Every row belongs to one group in each of 4 separate groupings. Each group adds its own fixed numbers to the row, and there is some noise. The rows also spread widely along 15 directions, which tell nothing about the answers.
In the rows, 128 means zero.
Known rows, each followed by its group in each grouping:
[165 127 112  79 144 110 166 164  92 111  88 124 132  76 142 121 139 124
 149 111  77  87 161 131  89 101 106 151 140 173 116 127]
Q_716 F Q_161 Q_334
[175 116 141 136 133 133 109 130 134 125  89 126 117 148 124  76  96 120
 140 108 126 136 108 125 119 112 143 114 133 136  93 114]
Q_795 R Q_756 Q_953
[103 151 131 175 153 116 115 167 128 164 147 117 139 160 147 108 133 137
  87 158 159 153 147 119 113 130  93 167 151  63 108  84]
Q_83 Z Q_157 Q_953
[114 123 136 134 134 121 168 103 104 119 155 116 112  59 149 132  79 155
 113 128 142 136 106 103 123 193  79  96 118 200 125  82]
Q_657 Q Q_408 Q_334
[161 143 160 208 151 142 116 167  86 125  84  89  99  87 132 137 157 137
 159 132 180 125 164 174 131 106 136 127  91  75  96 137]
Q_83 C Q_174 Q_244
[146 122 157 188 110 152 105 122 155  92 143 119 122 128 107 128 163 122
 163 143 178 147 101 180 157 135 159 163 106  68 126 158]
Q_795 Z Q_157 Q_244
[125 150 132 108 140 121 137 114 149 149 149 154 143 132 132 166 151  96
  83 161  93 172 123  81 149 111 116 104  90 127 166 111]
Q_657 W Q_408 Q_271
[ 50 154  90 105 114 127 137 167 175 145 166 114 134 199 134 192 136 137
 124 149 154 149  82  93 153 160 127 118 137 145 152 119]
Q_716 F Q_161 Q_271
[121 116 110 126 113  69  87 112 143 151 135 159 167 152 132 134 105 138
  75 164 128 143 135 100 140 164 125 113 125 121 134 114]
Q_657 W Q_174 Q_334
[149 107 114 102 130 143  83 133 119 138  86 132 108 167 118 128 121 131
 112 119 103 127 131 121 110  86 163  93 128 132 123 128]
Q_83 Q Q_704 Q_271
[121  76 104 179 159 170 150 145 205 114 214 109  51 133 122 104 120 181
 195 149 196 177  16 141 149 154  75  63  87 157 120 153]
Q_716 R Q_704 Q_953
[153 112 139 199 109 106 109 119 133 136 124 135  84 106 125 147 159 140
 130 176 194 149 128 132 164 163 130  85  56  90 125 154]
Q_795 C Q_756 Q_334
[140  94 118 125 131 147 102  80 160 137 159 151  65 117 121 115 140 142
 125 134 147 152 118 148 128 105 115  53  86 119 132 168]
Q_657 Z Q_174 Q_953
[157 161 137  74  96  68 124 112 141 109  73 160 146 110 128 137 153  82
 120 140 116 139 143 103 122 116 159 148  97 133 163 141]
Q_657 W Q_174 Q_953
[151 130 176 100  80 113 100 133 124 101 112 130 105  83 110 121 129 144
  77 105 113 106 159 164  74 146 158 133 115 126 124  73]
Q_657 Z Q_157 Q_334
[161 155 154 164 153 134 161 213 103 129 125 104 120  61 131 171 176 141
 123 147 113 119 140 148 116 129 109 127  89 117 127  74]
Q_83 Q Q_157 Q_271
[124 146 159 162 112 147 109 146  85 120  74  76 117 139 137 107  87 117
 141  64 136 109 162 141 128 151 141 176 169 119  89  98]
Q_657 F Q_756 Q_334
[154 106 141 129 167 131 122 164 126 137 131 113  75  93 137 112 129 142
 129 124 104 133 167 159 113  99  87  75 106 121  97 118]
Q_83 Q Q_157 Q_334
[128 152 133  85 102  55 136 165 216 109 104 124 102 142 134 111 146  72
 172 124 156 135 132 144 132 136 129 156 115 114 126 178]
Q_657 F Q_756 Q_334
[ 94 124 116 134 121  89 136 134 179 118 170 111 100  86 124 144 107 140
 163 115 165  99 111 186 148 210 108 111 139 148 121 158]
Q_716 Q Q_174 Q_271
[159 116 103 101  94  69 120 173 190 144 136 180 104 162 119 102 168 113
  92 111  97 127 113 115 124 155 108 179 126  90 151 132]
Q_83 W Q_174 Q_953
[136 131 119 189 180 183 132 137  90 161 149 109 179 116 129 178 103 172
 112 167 142 122  92 134 143 136 136  84 139 144 105  79]
Q_83 Z Q_174 Q_334
[108 148 145 135 157 161 122  91 144 140 149 132 150 143 129 123 126  90
 114 140  99 161 119 113 169 128 123 146 149 100 142 125]
Q_716 Q Q_157 Q_953
[151 101 128 215 128 175 126 113  58  87 129 111 136 109 129 163 144 150
 172 130 129 163 125 111 177 135 116 170  93 123 159 131]
Q_657 W Q_174 Q_334
[133 150 147 169 126 176 108 107  80 133 102  99 118 105 129 156 132 116
 146  99 117 115 186 168 163 122 154 118 138  96 116 138]
Q_795 Z Q_157 Q_953
[104 134 124 149 124 108 130 145 160 143 165 115 154 106 127 154  96 169
 120 155 177 103  88 166 135 199 123  90 151 148  98 102]
Q_795 F Q_161 Q_334
[114 123 139 160 132 132  97 132 137  90 161 142 181 188 119 112 145 133
 103 163 136 177  97 107 123 116 128 231 139  74 153 100]
Q_716 W Q_408 Q_244
[145 115 133 142 121 185 133  93  57  91 103 123  91  97 124 152 132 163
 142 128 137 150 108  93 115 107 143  97  80 178 153 105]
Q_716 R Q_174 Q_953
[154 133 117 112 139 131 145 155 117 146  92 129  96 115 131 126 131 127
 118 121 141 117 115 120  84  98 131  99 114 156 107 107]
Q_83 R Q_174 Q_271
[119 128 117  92 138 148 195 122 161 117 180 124 101  78 118 169 123 115
 152  96  76 127  84 121 166 167  93 101 121 199 161 135]
Q_716 C Q_174 Q_271
[109 128 109 116 119 139 127 114 114 130 152 146 154 179 137 137 119 134
  82 144 114 157 121  84 120 128 119 161 149 128 145  92]
Q_795 Z Q_408 Q_334
[130 149 141 129 106 165 133 142 112 149 113 109  70 100 125 173 158 145
 108 113 144 110 149 159 117 122 145  67  97 128 113 111]
Q_795 C Q_161 Q_334
[ 86 150 140  92 111 111 147  87 224 144 170 123  99  85 121 158  96 106
 133 128 168 128  85 163 166 193 130  52 118 171 123 147]
Q_657 W Q_157 Q_334
[130 127 143 154 130 129 130 110 163 138 164 132 126  88 123 112 139 108
 114 126 131 113 142 175 139 154 100 168 146  79 117 148]
Q_657 C Q_157 Q_334
[ 82 120  62 129 120 115 111 135 126 125 170 141 210 148 125 190 136 166
 131 167 134  90 132 147 137 156 126 188 179 118 149 145]
Q_716 W Q_157 Q_334
[121  98  66 138 107 173 116 121  60 138  78 111  81 146 139 110 120 164
 152  77 163  80 154 125 104 119 128 152 173 140 100 160]
Q_716 C Q_157 Q_953
[155 133 149 203 142 184 109 113  98 151 114 115 150 139 120 142 117 127
 111 137 136 142 112 129 172 138 157 117 129  97 111 105]
Q_795 C Q_174 Q_334
[154 137 120 185 145 125 113 148 120 177  74 122  88 144 149 101 165  94
 142 125 160 128 157 132 152 117 118 139 121  61  97 171]
Q_83 Q Q_161 Q_953
[114 172 121 118 133 104 139 105 109 148 101 134 138 113 152 165 151  87
 122 160 135 140 180 118 148 112 126 117 112 109 139 153]
Q_795 Q Q_174 Q_334
[126 107 133 137 101 124 120  64 103 105  98 137  74 137 133  98 101 117
 125 122 175 168 119  81 130 145 131 139 109 153 138 134]
Q_83 Z Q_174 Q_334
[149 119 122 112 141  66  94 131 107 104  82 137 163 119 131 122 100 153
 124 189 167 132 150 124  81  93 148 117 120 140 112 121]
Q_83 C Q_174 Q_334

New rows, each followed by its group in each grouping:
[171 138 143 218 141 182 131 128 101 165 100 108 134 105 116 125 125 122
 118 117 167 101  94 162 148 152 159 128 145  96  82 111]
Q_795 C Q_174 Q_271
[132 110 121 169 123 149 133 167 123 124 155  99  99 105 129 146 106 180
 156 103 136 114 110 152 159 187 107  82 132 151 109 106]
Q_795 F Q_157 Q_953
[160 107 148 138 143 120 104  98 100 118 115 159 118 114 130 103 152 118
  91 161 114 157 148  96 119 101 117 127  86  97 137 131]
Q_716 F Q_408 Q_244
[109 129 132 129  92 130 133  96 115  94 155 138 153 122 122 167 113 137
 115 130 115 143 101 109 156 189 131 161 135 155 168 101]
Q_795 Q Q_174 Q_334
[124 128 100  87 159  88 125  32 129 125  77 156 150 122 147 131 110  77
 163 202 166 170 121  66 165  87 144  56  88 171 141 217]
Q_716 F Q_174 Q_244
[172 119 104  86 106  93 118 143 175 116  86 153 123 162 119 119 149  83
 155 116 120 107 128 140 129 121 166 163 133 122 133 183]
Q_83 Z Q_408 Q_334
[113 161 136 121 107 111 134 133  69 104  88 101 143 126 146 139  94 137
 124 121 155 132 159 112 100 138 144 155 145 156 117  78]
Q_795 Z Q_174 Q_334
[120 157 144 126 116  75 125 131 133 109 113 129 158 113 140 107 109 119
 115 138 153 137 130 116 110 155 120 180 145 122 131 102]
Q_657 F Q_174 Q_953
[124 185 189 121 127  85 153 132 144  78 129 109 175  71 131 133 127  73
 147 121  96 134 154 160 150 156 121 204 146 107 141 118]
Q_795 F Q_704 Q_244
[135  61  70 159 141 120 140 141 159 137 170 138  75 162 142  43 117 156
 143 121 179 137  81 124 107 151  58 164 148 121  95 156]
Q_716 Z Q_174 Q_334
[119 123  93 141  89 188 121 167 129 154 119 107  90 161 111 159 129 171
 125  66 158  71  82 165 121 174 170 126 161 143 105 109]
Q_716 W Q_174 Q_334
[130 152 153  46 129  86 165 132 162 114 114 126  74  68 136 125 110  97
 130 103 105 126 150 139 105 128 107  84 115 181 126 122]
Q_83 F Q_174 Q_334
[144 161 198 117 132 100  97 125 146  95 102 123 134 117 118 133 126 107
 109 185 146 177 139 132 112  90 164  96  79 110 125  91]
Q_795 F Q_756 Q_334
[123 102 103 119 149 136 109  92  67  90 117 128 161 121 137 145  90 147
 150 135 110 121 160 123 119 108 121 154 160 161 137 141]
Q_83 Q Q_408 Q_334
[138 157 169  94 128  97  99 115 146 127  98 130 138  95 117 133 116  98
  97 137 115 114 154 154 104 109 159 100 121 122 116 115]
Q_657 F Q_756 Q_271
[ 88 178 132 123 131  69 142 124 168 170 126 124 110 114 153 121 127  84
 115 130 164 125 159 134 138 168  99 139 146 102 112 146]
Q_83 Z Q_161 Q_953
[122 144 146 128 134 113 139 148 172 145 140 112 105  93 126 116 120 115
 127 109 137 106 133 176 133 168 118 125 144 120  98 122]
Q_716 W Q_157 Q_334
[154 163 200 119 142  95  98 139 164 122 105 145 131 123 117  68 148 105
  58 184 151 182 117 121  72  87 149 147  96  72 115  58]
Q_716 W Q_157 Q_953
[131 146  73 177 137 171 121 154  52 175  49 102 126 183 157 136 169 106
 149 113 149 100 187 117 125  81 144 188 155  72 103 167]
Q_716 R Q_704 Q_334
[ 98 136 127 113 159 101 151 161 176 123 149  94  97 135 149 145  98 107
 186 131 124 175 146 120 169 131  86  79 108 158 123 147]
Q_83 R Q_157 Q_334
[121 141 111 185 150 118 140 152 111 140 135 117 164 106 140 122 128 149
 136 151 171  99 106 140 121 173 104 184 162 110 107 113]
Q_716 Q Q_756 Q_953
[114 144 144 130 128 100 120 119 165 117 141 122 147  93 120 148 105 114
 149 128 127 111 134 162 165 179 132 131 153 125 131 144]
Q_83 F Q_157 Q_953
[146 136 111 153 177 174 164 131  92 117 153 124 160  76 130 166 152 159
 151 170 130 123 100 139 121  99 114 122 117 149 138 116]
Q_716 Z Q_174 Q_953
[117 132 148 144 150 108 119  52 137 116 133 127 127 113 138 102  80 100
 149 156 158 173 133 117 161 135 113 100 125 137 120 154]
Q_795 Z Q_756 Q_953
[169 124 152 165 142 154 142 142 202 166 155 132 128 121 109  72 135  83
 112  99 108 101  79 176 157 184 128 174 167  81  91 123]
Q_716 Z Q_157 Q_334
[ 94 210 166 119  75 126 146 143 103 138  82  91  96 115 134 158 134  85
  99  61 141 105 177 148 119 169 162 169 151 114 122  83]
Q_795 Z Q_174 Q_271
[129 148 139 129 124 120 131 138 135 127 116 128 139 123 124 167 144  88
 130 129  95 135 138 116 171 153 140 150 124 121 155 128]
Q_83 Q Q_157 Q_271
[115 111  72  92 124 138 134 164 130 153 142 143 108 164 136 126 130 166
  96 115 116 110 122 106  91 112  94 136 164 140 123 110]
Q_83 C Q_157 Q_953
[151 150 177 128 174 164 118 141 142 158 119 118 133 122 120  95  96 137
  70 149 125 157  81 119 101 102 143  67 124 137  88  34]
Q_716 W Q_157 Q_953
[148  98  99 130 163 110 112 152 151 105 152 138 148 113 124  98 146 155
 158 169 139 117 135 171  97  83 101 157 142  95 114 164]
Q_716 C Q_157 Q_953
[122 145  70 102 112 110 127 142 110 130 131 161 202 146 132 184 166 132
 113 154 107  94 154 139 118 109 136 196 164 105 156 142]
Q_795 W Q_174 Q_334
[118 131 140 125 156 123 119 162 177 112 141 103 138 153 122 159  89 149
 157 172 161 161  72 125 144 130 144  64 111 166 116 104]
Q_83 F Q_756 Q_334
[122 124 112 133 125 136 136 173 142 125 124 107 131 161 128 118 118 128
 144 109 131 123  91 119 135 159 131 164 159 141 118 109]
Q_716 Q Q_157 Q_271
[ 91 141 139 112 158  78 126 110 142 143 158 133 134  62 143 119 119 144
  91 173 161 111 153 163  89 135  85  95 131 119  99 124]
Q_716 F Q_161 Q_244
[144  99  68 193 133 167 116 168 126 186 133 136 124 184 131 160 163 170
 112 176 187 123  80 109 146 136 138 101 113  99 111 131]
Q_83 Z Q_157 Q_334
[ 96 190 154 122 117 198 192 175  91 122  99  67  98 134 143 149 127 110
 131  73 129 139 105  94 120 150 132 178 149 169 125  46]
Q_716 Q Q_157 Q_334
[ 98 106  82 128 114 132 143  92  85 114 140 131 139 115 133 187 105 150
 146 139 132 124 118  86 159 169 120 119 135 193 160 138]
Q_83 Z Q_157 Q_271
[152 113 137 131 137 146 134 125 136 143 155 132 132 108 125 123 124 116
 108 105  62 127 141 136 151 142 104 126 134 124 128 113]
Q_657 Z Q_157 Q_334
[ 97 111 122 184 151 138 101 131  97 131 158 112 128 132 138 122 116 177
 110 146 164 142 132 137 124 146  94 130 133 100 111 108]
Q_716 Q Q_174 Q_244
[ 64 128 119 107 136 155 133  82 135 114 172 127 119 130 133 151 105 151
 115 161 177 159  93 112 118 117 106 106 136 154 138 122]
Q_83 F Q_157 Q_244
[119  83  93 117 110 115 100 113 146 132 151 152  99 166 126  81 127 144
 100 117 140 126 133 140  94 110  97 159 160  99 113 153]
Q_795 C Q_161 Q_271
[154 133  83  48 132  94 160 189 180 149 122 139 146 100 129 142 147 105
 145 100  59  48 144 177 117 144 122 131 170 155 115 157]
Q_716 Q Q_157 Q_334
[139  83  98 124 150 125 141 201 119  85 169  97 138 101 130 141 103 187
 183 105  82 110 132 155 119 128  74 122 144 178 122 115]
Q_657 F Q_157 Q_271
